The first 6 rows are patterns. Each new row is the sum of 2 different patterns, raised or lowered, with some noise. Before adding, each is slid sideways (what falls off one end comes back at the other) and multiplied by a number that may be negative. Names go in the order of the patterns.
(in the rows, 128 means zero)
Known rows, each followed by the names of its patterns:
[142  73 123 110 178 132 137 153 132 132 128 158 132 122 129  93 147 164
 113 144 131 114 148 122 131 134 123 142 125 134 124 135] : q_742
[108  95 129  94 137 173 129 131 154  98  87 123  77 161 133 140 136 129
 133 118 105 119 123 127 111 138 122 140 134 143 115 169] : q_500
[148 132 121 125 125 109 108 130 118 121 122 126 144 130 123 127 119 146
 135 121 119 121 116 136 127 147 157 115  97 121 115 165] : q_619
[176 126 153 136 139 147 123 127 145 136 168 152 108  73 128 140 183 118
 131 136 124 130 103 140 126 120 125 129 150 138  98 123] : q_726
[133 156 123 183 143 116 149  86 124 152  80 131  98 135 161 127 131 124
 125 140 135 142 131 141 139 144 142 128 107 132 141 125] : q_675
[122 108 124 126 117 133 136 100 104 135 149 172 146 128 135  79 128 107
 118 128  76 158 129 155 124 133 122 127 126 108 160 139] : q_395

New rows, each followed by the names of its patterns:
[109 127  80  73 117  68 119 110 148 115 124 117 105  99  97 102 117  98
 141 117 107  81 121 105 179  84  81 114  75 117 134 115] : q_500 q_726
[ 82  87 100  92 145 113 116  98 109 102  82 138 114 115  61 102  98 102
 107 101 108  75 121 120 103 131  87  69 126  96 123 144] : q_742 q_619
[163 124 124  63 126 119  85  95  79 100  85 105 147 113 157 103  80 160
  79 108 106  98 115 114 108 117 114  92  98 119 120 103] : q_742 q_395
[128  96 136 136 114 163 171 119 151 126 153 171 150 139 143 105 154 129
 135 141 106 159 145 156 134 135 143 114 151 142 167 171] : q_500 q_395
[ 67 113 144 108 127  88  60  93 107  80 143 159  97 123  68  88 122 112
 105  94 109 120  96  92 105 109  89 103  93 111  91 109] : q_500 q_619
[110 106 115 124  73 100 150  98 133 109 117 119 102 110  84 107 128 155
  89  58 118 116 154  95 125 112  97 105  60 126 124  88] : q_742 q_726
[144  61  91  58 102 121  79 116 119  93 113  92 112  92  96  95  89  86
 104  62 124  84  90 113 125  57 102 111  74 125 131 124] : q_742 q_500
[ 60 104 160  75  79  89 101 138 104 101 116 114 110 114  96  98 142 169
 130 117  71 106 115 119 114 118 160 101 167 134 107 132] : q_726 q_675
[117 130 121 164 151  90  71 118 127 161  87 111 122 108 122  73 115 114
 111 114 122 124 121  68  79 164 137 139 129  86 109 102] : q_619 q_726
[184 166 167  98 134 131 113 149 143 163 146 130 121 138 164 162 133 164
 126 140 154 112 133 144 132 145 129 146 155 150 135 132] : q_742 q_619
[143 197 158 167 162 153 136 126 184 181 153 162  89 146 173 145 165 155
 156 182 145 161 160 151 163 134 153 151 157 168  93 141] : q_742 q_619
[152 187 148 154 114 139 148 134 159 165 141 111 141 144 173 183 141 124
 156 139 134 145 139 146 143 141 151 151 153 143 151 139] : q_742 q_619
[125 105 110 136 134 102  90  75 114 115 104 163 115 121 130  85 159  97
 103 118 124  99 152 116 137 133  68 109 121 140 124 113] : q_675 q_395
[110 144 128 175 146 154 160 135 118 139 164 134 136 161 109 197 168 116
 163  97 121 168  87 139 110 137 172 131 141 129 135 153] : q_742 q_675
[132 176 105  84 138 129 161 109 144 127 109 119  70 141 145  99 128 120
 122 141  91 116 158 112 147 121 131 128 119 128  84 120] : q_742 q_726
[133 117 119 129 149  99 107 148  81 149 153 107 143 115 101 145 114 143
 137  97  92 112 130 146 114 131  69 108  99 146 126 122] : q_742 q_726
[137 141 142 136 140 135 133 123 155 152 167 134  95 127 116 147 167 140
 153 167 119 120 140 110 159 131 144 147 141 146 121 121] : q_500 q_619
[138  87 117 129 142 112 134 156 150 167 127 109 154 124 121 147 122 143
 140 119 136 128 146 137 150 125 124 172 119 162 114 138] : q_742 q_619
[149 162 149 151 133 152 117 124 137 154 131 157  79 140 160 142 168 132
 116 151 135 125 167 173 144 167 111 137 129 137 126 129] : q_500 q_619
[159 135 148 151 116  75 137 101 157 136 119 170 133 116 152 138 153 123
 107 135 145 142 116 122 158 121 147 129 131 133 120 132] : q_726 q_675
[174 125 122  63 150 151 113 143 130 138 134 127 139 136 124 122 121 156
 130  98 142  71 120 108 149 136 136 135 126 102 112 165] : q_742 q_726
[113 133 155 113 128 119 114 159 109  94 126 106 108 158 128 142 151  97
  94 114  69 174 146 130 117  92 115 115  97 149 118 137] : q_500 q_395
[103 102  81 128 158 112  93 129 111  76  61  64 120 109 114 101 117 118
  86  81  66  83 129 146 122  95  71 127 123  91 157  91] : q_500 q_726
[100 129 100 105 123 107 110  85 102 142  72  64  96 121 103 105 107 114
 111  93 121  76  82 123 128 120 122  51 127 106  90 122] : q_742 q_726
[151 153 128 157 110  80 133 121 107 151 161 150 174 102 128 115 140 138
 123 131 145 131 142 134 161 149 127  97 122 111 172 118] : q_500 q_619
[182 174 145 134 156 180 178 164 150 166 166 142 146 144 144 173 193 165
 172 136 167 163 156 183 170 174 152 162 161 173 165 168] : q_619 q_726
[157 161 151 138 149 128 139 135 136 139 171  96 140 166 132 196 147 104
 135 137 117 156 165 147 180 107 133 129 143 142 134 149] : q_500 q_619
[152  78 133 110  78 118  97 122 133 114 127 120 124 103  99  92 125 140
 130  71  99 155 115 145 112  73 133 108  95 151 158 123] : q_500 q_726
[111 117  95 124  76  49  80  87  60 109 113  85 135  82  85  72  88  88
  66 104  68  88 106  77 140  87  78 120  85 104  97  30] : q_500 q_675
[133 147 107 155 159 160 170  91 122  81 138 159 106 149 148 119 149 120
 142 123 124 129 117 118 132  97 155  98 120 135 166  91] : q_742 q_500
[133 177 144 148 158 140 190 126 154 116 174 127 127 145 123 165 150 136
 150 177 126 119 149 107 162 169 169 143 129 114 125 129] : q_500 q_395
[120 107 112 117  86  98 157 117 108  98 128 148 149 128 127 128 101 133
  78  58 112  72 186 105 139 117 114 108  91 121  91 136] : q_726 q_395
[147  84 108  79 123 111 110 112  93 119  99 141 122 128  85 123 124 106
 111 141 153 101  99  80 101 116  95 152 135 137  94 117] : q_726 q_395
[130  92 109 104 166 108 107  80  92 142 117 144 118 145 111 124 128 110
 145 113 111 133 124  84 116 107 122  94  90 131 138 143] : q_726 q_395
[130 134 142 137 131 144 136 121 138 122 123 102 134 110 148 128 129 143
 116  86 116 129 108 144 156 111 158 111 155 118 115  97] : q_500 q_726
[131 127 207 183 173 198 131 160 140 146 162 155 185 186 147 122 154 174
 179 151 146 154 138 164 102 175 177 145 178 146 130 158] : q_500 q_726
[ 90 123 113  91  89  84  88  66  68 100 110  89  81 100 110  75  99  48
  79 126  87 131  95  72 132 104 126 110  96  89  69  96] : q_619 q_675
[141 169 145 154 128 145 147 135 158 149 131 126 155 168 144 155 135 181
 115 151 147 141 149 110 184 148 159 143 129 153 166 136] : q_742 q_395
[109  90 103 117 104 133 110 125 119 105 155  89 121 100 126 103 144 103
  95 129  70 113 146 129 119 132 102  87 106 102 150 112] : q_500 q_395
[ 78 149 103  93 108 107  96  96 126 104 111 105  64 119 129 103 123  99
  80 115  86 112 108 113 142  88  79  92  97 149  67 101] : q_742 q_619
[ 93 119  82 121 145 123 112 130 118 142 134 148 116 169 116 109 136  95
 117 166 134 126 151 121  87 162  93 144 145 103 128 144] : q_500 q_675
[143  87 118  50  80  81  42  75 109 141  66  86  60 105 130  71  64 110
 100  84 112  85 106  94  73  97 107 105  53 102  71  77] : q_742 q_726
[ 85 134  93  95 106  69 102 101  83 136 106 110 144  81  77  93  84 138
  88 102 105  86  95  70 104  86  84  84  91 113 117  75] : q_726 q_675
[137 140 137 173 151 157 173 164 163 157 163 155 159 151 106 152 140 201
 142 155 179 163 162 162 172 156 133 130 135 192 188 150] : q_742 q_619
[143 140 146 149 162 136 144 149 154 166 133 137 175 153  98 157  98 136
 152 125 183 154 124 176 122 154 163 171 152 142 114 162] : q_726 q_675
[ 92  91  98  70 129 107 129 108 128 108 107 109  88 151 125 102  89 103
 102 108 116 129 109  84  95 123 139 151 127 121  67 109] : q_619 q_395
[157 100 135 179 183 185 155 109 194 155 173 158 139 176 151 163 168 155
 156 136 151 170 156 118 152 143 167 150 140 165 158 131] : q_726 q_675
[140 110 142 173 142 150 122 102 126 142 119 172 187 128 140 109 121 162
 149 139 127 139 148 124 121 137 138 125 135 127 146 129] : q_500 q_619
[140 117  92 106 120 155 142 129 111 126 117 105  99 127 120  80 112 107
 168 126 121 134 115 142 129 132 113 110 110 106 133 162] : q_742 q_619
[113 134 112 128 136 134 123 128 131 134 119 112 117 153 128  82 164 112
 133  89 111 126 114 114 120  98  91 140 172 128 142  74] : q_742 q_726
[131 127  96 116 133 117 141 149  99 119 124 113 162  80 113 136  80 117
  80 125 135 108 113 112 125 129 101 121 145 123 138 129] : q_726 q_675
[ 46  62  76 142 102 156 123 127 118 106 174  81 102  82  83 114 137  94
 118 126  66 110 107 125 114 102 125  98 104 128 131 108] : q_742 q_395
[145 176 104 171  98 180 215 155 188 148 119 168 162 150 185 202 172 213
 143 154 130 156 170 152 171 202 161 212 173 162 169 125] : q_500 q_675
